There are 4 ways to turn a row about zero (a turn may also mirror it). The second row of each pair is the first, turned, with some noise. The first 36 pairs use one turn. New pairs use 2 turns, one after the other, and a turn may come again.
Known pairs, each followed by its turns in order:
[-0.60  0.89  1.91 -0.77  2.37  1.05  0.09  0.33]
[-0.23 -1.27  0.44  0.06  0.78 -2.41 -0.22 -2.07]	(3)

[ 0.95  0.77 -0.18 -1.62  1.24 -0.74  1.26  0.17]
[-0.22  0.45 -1.30  1.61  1.33  0.23  1.44  0.58]	(0)

[-0.80  3.89  0.77 -0.18  2.04 -0.27  1.24 -0.43]
[ 0.35 -0.59  3.46  1.97 -1.07 -1.78 -1.13  0.46]	(1)

[ 2.02 -0.88 -0.26  1.34  3.75 -1.01  1.11  3.41]
[ 1.85  0.33 -0.97  2.78 -1.73 -2.19  1.01  3.80]	(0)

[-0.53  1.58  2.32 -0.43 -1.21  1.33  0.74  2.13]
[-0.88 -0.06  2.96 -1.09 -1.55  1.12  1.15 -0.82]	(1)

[ 0.46  3.70  0.23 -1.26 -1.77 -1.19 -2.43 -0.60]
[ 3.19 -1.50  1.99 -1.32 -1.23  0.68 -1.46  1.95]	(1)

[ 4.31  1.49 -1.23 -0.99  0.17 -2.12 -0.46  1.50]
[ 0.39 -4.55 -0.52 -1.53  0.06 -0.48 -2.19 -0.83]	(1)

[ 0.38  3.25  2.25 -1.17  0.99 -0.65 -0.61  0.38]
[ 0.51 -1.08  1.57  0.32  1.84 -1.05  2.55 -1.89]	(3)

[-0.48  0.22 -0.46  0.19 -0.63  1.69  3.89  0.82]
[ 1.31  1.43 -0.21 -2.82 -2.43 -0.90 -0.51 -1.27]	(3)

[-1.34 -1.05 -3.50 -0.08 -1.33 -2.07 -1.16 -1.77]
[-0.14 -1.54  2.41  2.60  0.25 -2.89 -1.32 -0.87]	(2)

[ 2.12  0.65 -0.35 -1.09 -1.03  2.89  1.69  1.96]
[-1.62 -2.71  0.57  0.75 -0.94  2.33  1.62 -1.43]	(1)

[ 2.58 -1.25  2.04 -1.41  0.35 -0.67  0.03 -2.95]
[-3.74  0.13  2.10 -0.24  0.30 -1.54  1.06  1.83]	(3)

[ 0.78  2.26  1.20  0.47 -0.32 -0.72  1.83 -0.06]
[-0.57 -0.29 -0.26  1.50 -0.97  2.54  1.32 -0.04]	(0)

[ 2.13  1.61 -1.16 -0.50  0.07 -0.38 -3.27 -0.41]
[ 1.56 -2.08 -0.03 -0.86  1.19  1.49 -2.57  1.53]	(1)

[-0.60 -0.49 -1.80  0.25  0.60 -3.26 -1.02  1.33]
[ 2.43 -1.37  0.44  2.10  0.75 -1.59 -0.38 -0.69]	(0)

[ 2.57 -1.48 -2.63 -0.59 -1.42 -0.44  3.16 -0.90]
[ 0.15  1.82  1.05 -1.90 -3.36  0.21  0.20  3.28]	(3)

[-0.15  1.70 -5.31  0.48  2.06 -1.60  0.92  0.92]
[ 0.80 -1.10 -2.15  1.93  2.03 -4.69  1.31 -0.45]	(2)

[-3.12 -3.58 -1.07  3.43 -2.11 -1.15  0.45  2.24]
[ 0.23 -1.79  0.93  1.32 -3.42 -2.79 -4.32 -1.71]	(0)

[ 0.60 -1.66  0.94 -2.76 -2.12  2.63 -0.23  0.72]
[-2.00 -0.73 -3.24 -1.36 -1.33 -1.25  1.88  0.28]	(3)

[ 0.86 -2.54 -2.20  0.84  0.35 -2.42 -2.90  1.71]
[-1.28 -0.44 -2.96 -3.22  2.15 -0.48 -1.54  1.37]	(1)

[1.66 2.45 0.82 0.98 0.06 2.69 0.32 0.54]
[-0.31  2.33 -0.99 -2.40  1.29  0.77  1.47 -1.19]	(2)

[ 1.22  0.62  3.32  2.51 -3.07  4.86  0.24 -0.70]
[-3.66 -0.94 -1.33 -5.22  0.77  2.31  0.24 -2.50]	(3)

[ 0.68 -1.51  0.25 -1.94 -1.21 -3.85  0.49 -0.41]
[ 2.87 -2.61  1.87  0.22 -1.37 -0.37 -0.94  1.31]	(2)

[ 0.75  3.42  0.75  6.62  3.44  2.10  0.59 -1.86]
[ 0.16  7.10 -1.75  2.38  1.23  0.33  3.77 -1.85]	(2)

[ 1.98  1.31 -0.02 -2.18 -2.75 -1.35  0.34  0.76]
[-1.61 -3.16 -0.50  0.93  2.11  1.68  0.52  0.26]	(0)

[ 0.06  0.68  4.78 -0.21 -1.85  2.46  0.48  0.97]
[-0.42  1.96 -0.30 -3.70 -1.72  3.54 -0.97 -0.44]	(2)

[ 1.14  2.35 -1.25 -1.30 -2.56 -1.98  1.71 -0.34]
[ 2.34 -3.08  0.01 -0.52 -1.78 -1.46  1.35  0.36]	(1)

[ 0.09  0.16  0.43  1.77 -0.64  0.33  2.39 -1.61]
[-1.90  0.86  0.40  0.75 -2.25  0.56  1.11 -1.47]	(0)

[-1.55  0.08  0.99  2.00  0.89 -0.81 -0.27 -0.81]
[ 1.89  0.78  0.07 -0.24 -1.80  0.05 -0.01 -1.51]	(0)

[-6.89  0.06 -3.21  3.52  2.95  0.10 -0.74 -2.33]
[-3.71  2.91 -1.78  6.14 -1.62 -3.80 -1.65 -0.77]	(2)

[-0.72 -0.79  0.51  0.92 -1.70 -2.19 -0.27 -1.79]
[-1.32  2.52  0.47  1.27  0.71  1.60  0.15  0.43]	(3)

[ 1.86  2.26 -0.28 -1.58  0.26 -1.24  2.20  2.29]
[ 2.99  0.47  1.30 -1.75 -0.19 -1.75  2.59  0.48]	(3)

[ 0.38 -5.06 -0.77  1.03  0.64  0.26 -1.10 -1.99]
[-0.36 -0.08 -0.44 -2.32 -1.15 -5.03  0.30 -1.17]	(0)

[-1.48 -2.05 -3.19  0.34 -0.03  2.70 -0.79 -1.93]
[-4.38 -0.86  1.38  2.02  0.66 -1.00  0.82 -1.29]	(2)

[-1.26 -0.37 -0.96  0.13  0.26 -0.94  1.01 -2.32]
[ 1.20  1.06 -1.12  1.57  0.08 -1.81  0.54  0.45]	(1)

[ 0.42  3.33  0.69 -0.55 -0.37 -1.19  2.46 -0.87]
[ 2.42  1.56 -0.21 -2.26 -1.54 -2.35  1.02 -0.07]	(2)

New pairs, each followed by its turns in order:
[-0.66 -0.68 -1.72 -0.46 -2.61 -4.06 -1.78  0.82]
[ 0.97 -0.45 -1.34 -2.02 -1.58 -4.26  2.09 -0.89]	(0) (0)

[ 1.67  2.37 -0.01  1.74  2.81  0.64  7.17 -0.03]
[-3.65  0.57  1.32  1.15  2.05 -2.05  6.86  0.59]	(3) (3)

[ 1.05 -1.26 -0.12 -2.32  0.15 -0.41  1.25 -2.51]
[-0.96  0.81  0.02 -1.75 -1.69 -0.23  1.52 -2.65]	(2) (1)

[-1.63 -1.47  2.12 -3.05 -1.14 -0.30 -1.71  2.26]
[-2.88 -1.86  0.35 -0.18  2.07  1.62 -2.79  0.71]	(2) (2)

[-1.69  2.22  0.69 -1.17 -3.43  0.03 -2.07  3.79]
[ 0.89 -0.33  2.73 -2.06 -4.56 -0.25 -1.97  1.72]	(3) (3)

[-0.74 -1.40  1.28  0.17 -0.77 -1.48  0.24 -0.58]
[-0.02 -0.32  2.04  0.60  0.06 -0.97 -0.40  1.52]	(3) (1)

[ 0.71 -0.73 -0.98 -0.82 -0.02  0.82 -1.17  2.43]
[-1.92 -1.30 -0.66  1.65  0.43  0.03  0.47  1.31]	(2) (2)

[ 0.25  3.32  0.84 -0.38 -3.73  3.73 -1.90 -0.81]
[-4.27 -1.87  1.34 -0.49 -3.58 -1.01  2.21 -1.21]	(3) (2)

[-2.13  1.76  1.68 -3.77  0.57  0.69 -0.47  1.90]
[-0.35  0.33  1.05 -2.87 -0.70  1.50 -3.60 -2.13]	(1) (2)

[-0.12  3.09 -2.16 -1.66 -1.11 -3.18 -1.83 -0.54]
[ 0.57 -0.74 -0.54 -3.06  0.18 -1.57 -4.33 -1.03]	(2) (1)

[ 1.25  0.12 -0.35 -0.21 -1.01  2.30 -1.07 -3.51]
[-0.07 -2.64  0.83 -3.19 -0.13  1.04 -1.66  1.03]	(1) (3)

[ 0.48 -1.50 -3.14 -1.72 -1.71  3.35  1.87 -0.59]
[-1.74 -1.28 -1.43  1.43 -0.78 -0.39  2.08 -4.37]	(1) (2)

[ 1.41 -0.29 -3.84  2.44  0.17 -0.87 -3.68  1.11]
[-4.98  0.21 -1.59  0.11 -0.55 -0.02 -2.97  1.26]	(1) (1)

[-3.16 -0.08 -1.16  2.35 -0.84 -1.36 -2.41 -1.55]
[ 4.24  0.73 -0.86  0.10  0.01  1.36 -2.42 -2.40]	(0) (1)

[ 0.56  1.60  1.85 -0.21 -1.06 -0.25 -2.08 -0.94]
[-1.89 -1.47  0.48 -1.62 -0.31  0.61  1.75  0.85]	(0) (2)

[-0.06 -2.19  2.46 -1.19 -2.73  4.13 -2.45  1.44]
[-4.51  1.32 -0.65 -4.32 -0.60 -0.50  1.26 -1.31]	(1) (2)

[-3.38 -0.05 -0.80 -0.91  0.85  1.24 -2.03 -0.39]
[ 3.31 -0.21  1.04  0.11  0.18  0.10 -2.61 -1.44]	(2) (0)

[-0.68  2.39  1.69  1.52 -0.80 -2.57  2.82  2.55]
[-1.16 -0.42 -1.68 -2.96 -0.07  3.78 -2.38  0.40]	(0) (3)

[-0.60 -3.33 -3.08  5.84  0.65 -2.24  2.34  0.17]
[ 5.06  1.57  3.78  1.72 -2.44  1.40 -2.29 -2.68]	(0) (2)

[ 1.74 -0.10  0.30 -0.67 -1.04 -1.62  2.52 -2.71]
[ 1.10  1.18 -1.31 -2.85 -2.17 -0.10 -1.97 -0.32]	(3) (2)

[-0.44 -1.00 -2.51 -0.79 -2.33 -2.10  0.51  1.77]
[-0.37  2.94 -1.21 -1.11  2.92 -1.18 -1.28 -0.24]	(0) (1)

[-2.44  1.02  0.35 -2.98  6.05 -0.83 -0.96 -3.16]
[ 3.22 -2.74 -0.54 -1.20 -5.25 -0.79  1.01 -4.14]	(3) (0)

[-0.46 -0.26 -0.94  2.76 -1.21 -2.17  0.35  0.14]
[-0.85 -1.84 -0.48 -1.66 -2.03 -0.42  0.82 -1.99]	(0) (0)

[-0.14 -2.95  4.03 -0.76 -2.04 -1.24 -0.11 -0.19]
[-0.63  0.34 -2.17  2.23 -3.56  1.14 -0.23  2.92]	(0) (3)

[-2.12  0.43  2.39  1.51 -1.51  1.15  2.88  0.10]
[-1.44  0.11 -0.32  0.00 -2.68  2.82  2.43 -0.91]	(2) (3)

[-1.67  1.69 -2.36 -0.39  3.84  0.79 -4.26 -1.48]
[-2.71  0.62  3.17 -1.48  1.10 -4.16 -1.78  2.62]	(2) (1)

[-0.41 -4.03 -0.16  2.03 -0.52  0.17  0.48 -2.13]
[-1.49  0.37  0.68 -1.73 -4.05  0.71 -1.02 -1.41]	(2) (0)

[-2.52  4.68  0.04  3.63 -1.44  0.27 -0.78  0.50]
[-4.45 -3.09  2.10 -1.81 -2.24 -0.45 -1.31 -0.47]	(3) (3)

[-0.66  1.68 -2.37 -2.37  2.98 -3.52 -4.08  0.50]
[-1.80 -0.44 -0.82 -5.65 -0.21  1.70 -2.01  2.71]	(1) (1)

[-0.20 -0.15  1.28 -0.68  1.78  2.92 -1.33 -2.37]
[ 0.46  1.76 -0.48  1.33 -0.43  2.65 -2.86  0.20]	(2) (0)

[-2.41  3.27 -2.36  0.48  1.14  0.73 -1.58 -1.91]
[ 4.03 -0.17  0.36  2.53  0.49  1.70  0.42 -1.92]	(2) (0)

[-0.82  1.18  0.19  1.64 -0.35  2.71  1.85  1.76]
[ 0.51 -0.70  1.16 -1.56 -0.59  2.64 -2.62  0.51]	(0) (0)

[ 2.30  1.23 -0.61  2.41  5.18 -1.09 -1.80 -0.87]
[ 1.25  1.75  1.74  4.49 -2.47  0.83  1.58  3.05]	(2) (0)

[-1.99 -1.10 -0.44 -1.06  0.49 -0.65 -0.62  1.21]
[ 1.76  0.50 -1.19  0.89 -0.45  0.44  1.37 -1.14]	(1) (3)

[ 0.30  1.72 -4.84 -1.43 -4.09 -0.62  2.70  2.53]
[ 3.05  1.23 -6.06  0.29 -0.92 -1.60 -2.69 -1.12]	(2) (1)

[ 0.44  0.76  2.84 -0.47 -1.74 -3.08 -1.11 -1.73]
[-3.50  1.33 -0.02 -1.14  0.71 -2.92  1.21 -0.61]	(0) (0)

[ 0.66 -0.09 -0.99  2.93 -0.59  1.56  0.51  0.33]
[ 0.15  2.63 -1.25  0.82 -1.35 -1.13  0.69  0.38]	(1) (0)

[-2.91 -0.26  0.96 -1.16  0.75  1.36  1.60 -1.16]
[ 0.76  0.36  0.23 -1.96 -1.26 -0.26  2.63  2.20]	(2) (1)

[-1.19 -1.82  0.60 -1.64  1.17  1.25 -0.72 -0.95]
[-1.11 -0.41 -1.48  0.05 -0.99  0.73 -2.25 -1.13]	(2) (2)

[ 0.39 -2.29 -0.49 -4.29  2.65  1.82  0.81 -0.40]
[ 0.48 -0.25 -2.04  0.79 -1.22  5.17 -1.35 -1.03]	(1) (3)

[-1.53 -3.28 -2.85  1.70  2.63  1.45 -3.00 -0.18]
[ 0.01 -2.43 -3.15  1.45  2.12  2.86 -2.39  2.41]	(3) (3)

[ 0.98  1.06 -1.15  1.95  0.40 -5.58 -0.18  1.65]
[-1.65  1.97  1.14 -3.54  1.56  1.04 -2.63  3.43]	(0) (3)

[ 2.27 -0.03 -2.26 -5.02 -2.17  0.69  0.43 -1.41]
[-1.60  2.95 -1.60  1.45  1.15 -4.93  0.91  0.91]	(2) (3)

[ 0.22 -1.23  0.36 -2.28  0.10  0.07 -2.58  2.56]
[ 1.63 -1.84 -1.04  1.26  1.00 -1.67 -0.27  2.80]	(0) (3)

[-1.64 -0.77  1.38  0.49  3.30 -0.42  1.65  0.55]
[ 1.13  2.54  0.20  1.06 -0.71 -1.57 -2.40  0.25]	(1) (2)

[ 2.61 -0.54  1.20 -0.51  0.71 -0.49  1.16 -0.24]
[ 0.08  0.10 -0.29 -2.51 -0.83 -1.62  0.42  0.46]	(2) (3)

[-3.75 -1.55 -0.40  1.68 -2.20 -1.27  1.70  1.08]
[ 2.22 -2.83  1.73  1.72  1.21  1.00 -0.78  2.89]	(3) (1)

[ 2.03  1.65  0.91  2.46  0.96 -0.68 -1.29 -0.86]
[0.09 1.03 0.63 1.01 1.11 1.76 0.88 3.22]	(1) (2)

[-3.61 -2.43 -0.50  0.68 -1.03  2.69  0.47  1.23]
[ 2.41  1.03  1.02 -2.55 -0.10  1.13 -1.69  3.15]	(0) (1)

